The groups are shells around one centre, one inside the other: the same stretched ball of 6 dimensions in 7 sizes.
In the rows, 128 means zero.
Some rows, each with its group after it:
[127  60 103  81 212 138 120 173 148 166 136 175  73]	Ropaz
[117 110 103  65 158 125 156 198 148 154 134 161 114]	Momed
[121  79 121 163 165 143 123 172 121 152 161 159 123]	sib
[123 124 101 109 133 130 165 192 128 154 138 154 122]	Momed
[127 144 105 113 114 130 194 205 135 160 145 143 137]	Ropaz
[123  83 108 139 161 136 130 168 118 150 140 166 108]	sula
[125 115 125  93 153 129 172 206 147 166 147 151 138]	ropu
[117 131 124 137 151 137 117 194 112 161 162 151 143]	Ropaz
[111 109  81  51 153 121 137 183 135 139 115 173  93]	Monul
[117 112 129 119 153 133 145 199 135 157 159 151 146]	sula
[111 138  98  80 131 124 149 201 131 146 137 156 129]	dani
[108 108  97  49 157 118 133 190 136 140 119 171 111]	Ropaz
[121  82 114  65 210 130 100 180 134 166 130 177  90]	ropu
[113  57 113  93 192 132 114 172 141 144 139 175 102]	Monul
[123  80 111 156 167 144 125 170 122 154 157 161 110]	Momed
[115 163 114 118 118 128 146 206 112 156 151 145 154]	ropu
[121 145 118 120 128 129 151 201 116 160 147 149 147]	dani
[113 108 107 131 148 132 114 175 108 143 142 164 123]	sib
[124  92 121 145 168 142 133 184 130 162 163 155 123]	Momed
[115 156 100 122 116 132 151 201 117 153 154 145 140]	dani
[118  95  99 118 146 132 143 176 125 143 137 163 111]	Momed
[117  75 121  55 217 129  99 185 145 165 135 177  97]	Monul
[132 108 107 150 143 142 164 183 126 164 153 151 116]	Monul
[115 114 110 175 119 142 153 186 122 142 171 144 145]	Ropaz
[111 161  89 136  94 131 156 195 109 139 150 145 141]	sula
[114 117 123  91 159 127 133 199 132 156 145 158 137]	dani
[126 129 109  96 140 130 171 201 137 164 142 151 126]	Momed
[127  63 136  67 227 133 112 187 151 177 140 174 101]	Ropaz
[125 102 132 150 176 141 107 181 110 168 158 159 129]	Ropaz
[121  88  96 153 158 141 112 160 106 146 143 167  98]	ropu
[127 118 118 112 145 133 174 201 141 165 150 149 133]	sib
[121 143 111 148 103 134 184 202 126 151 160 138 154]	sula
[123 122 108 154 123 140 170 193 130 154 164 143 137]	dani
[128 138 122 134 132 137 176 208 135 169 164 139 148]	sib
[127 121 120  74 157 127 174 209 151 170 142 153 129]	ropu
[129 105 127 124 177 137 122 184 118 173 147 161 119]	Monul
[117  98 112 144 143 136 141 180 123 145 152 157 130]	Momed
[128 103 116 135 150 134 148 181 120 159 142 158 123]	Monul
[123  82 112  78 199 131 110 178 132 164 131 175  93]	dani
[120 151  92 115 123 136 161 202 130 158 156 144 125]	Monul
[122 132  81 124 117 136 172 189 129 149 146 149 112]	sula
[119 108 129  67 183 125 125 198 135 167 135 166 125]	sula
[127  69 124 112 210 141 105 175 133 171 148 170  97]	ropu
[123 157 106 155  95 136 186 205 122 154 164 134 155]	sib
[116 140  95  65 135 124 167 207 143 154 136 153 123]	sib
[124 121 125  80 167 126 141 200 131 170 136 160 128]	sula
[126  98 128 131 162 135 143 186 126 163 149 157 131]	sib
[128 100 134 160 165 142 128 182 115 168 161 155 135]	ropu
[112 131 100 113 126 132 153 197 131 145 152 150 135]	dani

New rows, each followed by its group:
[130 105 115 125 165 140 151 190 135 171 154 154 116]	dani
[122 115 120 174 136 142 140 184 113 155 167 147 142]	Momed
[118  95  94  56 168 125 149 187 148 150 124 170  96]	sib
[116 152 121 126 130 133 144 208 120 161 162 143 155]	ropu
[119 151 107 101 109 126 189 212 138 154 147 142 149]	ropu
[119 125  86 123 126 136 162 188 130 147 149 151 113]	Momed
[129  58 110 112 200 142 128 171 144 165 146 170  85]	Monul
[126 140 121 147 132 138 154 199 117 167 161 144 146]	Momed
[119 121  95  55 160 124 145 195 138 157 125 165 102]	dani
[118 164 104 160  91 137 173 203 115 150 166 134 157]	sib
[116 110 113  55 172 124 142 202 148 159 136 163 118]	dani
[126 105 123  73 187 131 137 198 143 175 140 163 113]	dani
[126 131 104 111 128 133 186 203 143 160 151 145 130]	sula
[114  79  86  75 186 133 112 172 138 147 131 176  77]	ropu
[110  95  97  98 153 128 127 178 127 137 134 168 111]	dani
[120  96 118  81 184 133 135 197 150 165 150 161 114]	sula
[121  96 106  86 186 135 122 186 138 164 143 166  98]	dani
[119  99  94 159 135 140 140 169 115 141 151 158 112]	Momed
[123  65 107  80 191 133 144 181 156 157 138 169  92]	Monul
[114  91 110 103 178 133 106 178 125 150 142 169 109]	Momed
[123  93 102 121 168 136 122 170 118 155 137 168  98]	dani
[118  79 103  98 195 135  92 167 121 155 134 177  87]	ropu
[119  94  90 146 133 138 153 172 126 139 147 158 110]	sula
[114 113 117 122 144 129 130 185 117 147 143 160 136]	sib
[116 129 111 174 126 143 132 187 109 149 171 145 144]	ropu
[120  95  96 170 131 144 154 174 126 142 162 151 118]	Monul
[124 158 124 129 110 130 182 214 126 163 158 137 165]	ropu
[125 108 134 101 171 133 150 204 144 171 156 153 137]	sib
[116 132  76 111 113 132 172 190 132 140 142 151 112]	ropu
[115 144  91 135  98 132 175 196 124 140 153 143 139]	sib
[119  91  98 163 136 140 142 167 116 139 150 159 114]	sula
[115  77  88 110 172 135 112 163 124 141 134 174  85]	dani
[118 122 108  69 159 123 134 193 127 157 126 165 117]	sib
[116  65 112 122 176 137 126 172 137 145 149 167 109]	ropu
[116  91 100 148 136 139 155 178 133 139 157 154 121]	Ropaz
[130 115 130 125 159 137 159 200 136 175 158 148 136]	sib
[124 127 110  89 157 134 157 206 145 169 153 150 121]	sula
[117  76 118 114 194 137  96 173 124 156 147 171 106]	sib
[121 148 104 125 129 138 158 205 129 163 163 142 135]	ropu
[126  58 120  99 202 136 129 177 146 163 142 171  98]	sula
[114 112  78  41 164 123 134 185 138 147 115 173  83]	Ropaz
[122  85 110 121 172 134 121 171 119 154 137 169 105]	dani
[122 110 134 108 170 133 137 201 136 169 156 154 139]	dani
[118 139 108 132 108 131 178 201 128 148 154 143 150]	sib
[112 120 100 102 150 129 115 182 113 146 136 165 116]	sib
[111  99  87  88 149 128 138 180 134 137 131 167 102]	dani
[120 143 110 103 132 133 170 212 142 162 158 143 140]	sula
[121 177 119 150  95 135 176 216 117 162 170 130 172]	Monul
[113  82  98 118 156 135 138 177 137 139 147 163 109]	ropu
[123 101 116 178 140 142 136 173 108 151 158 154 131]	sula
[111 119 110 146 120 132 146 186 117 138 153 151 145]	ropu
[119 114 116 143 133 132 144 183 114 147 147 155 138]	sula
[116 124 108  69 148 122 151 201 137 153 132 160 126]	Momed
[116  63 114 121 203 139  80 162 119 153 144 177  94]	Ropaz
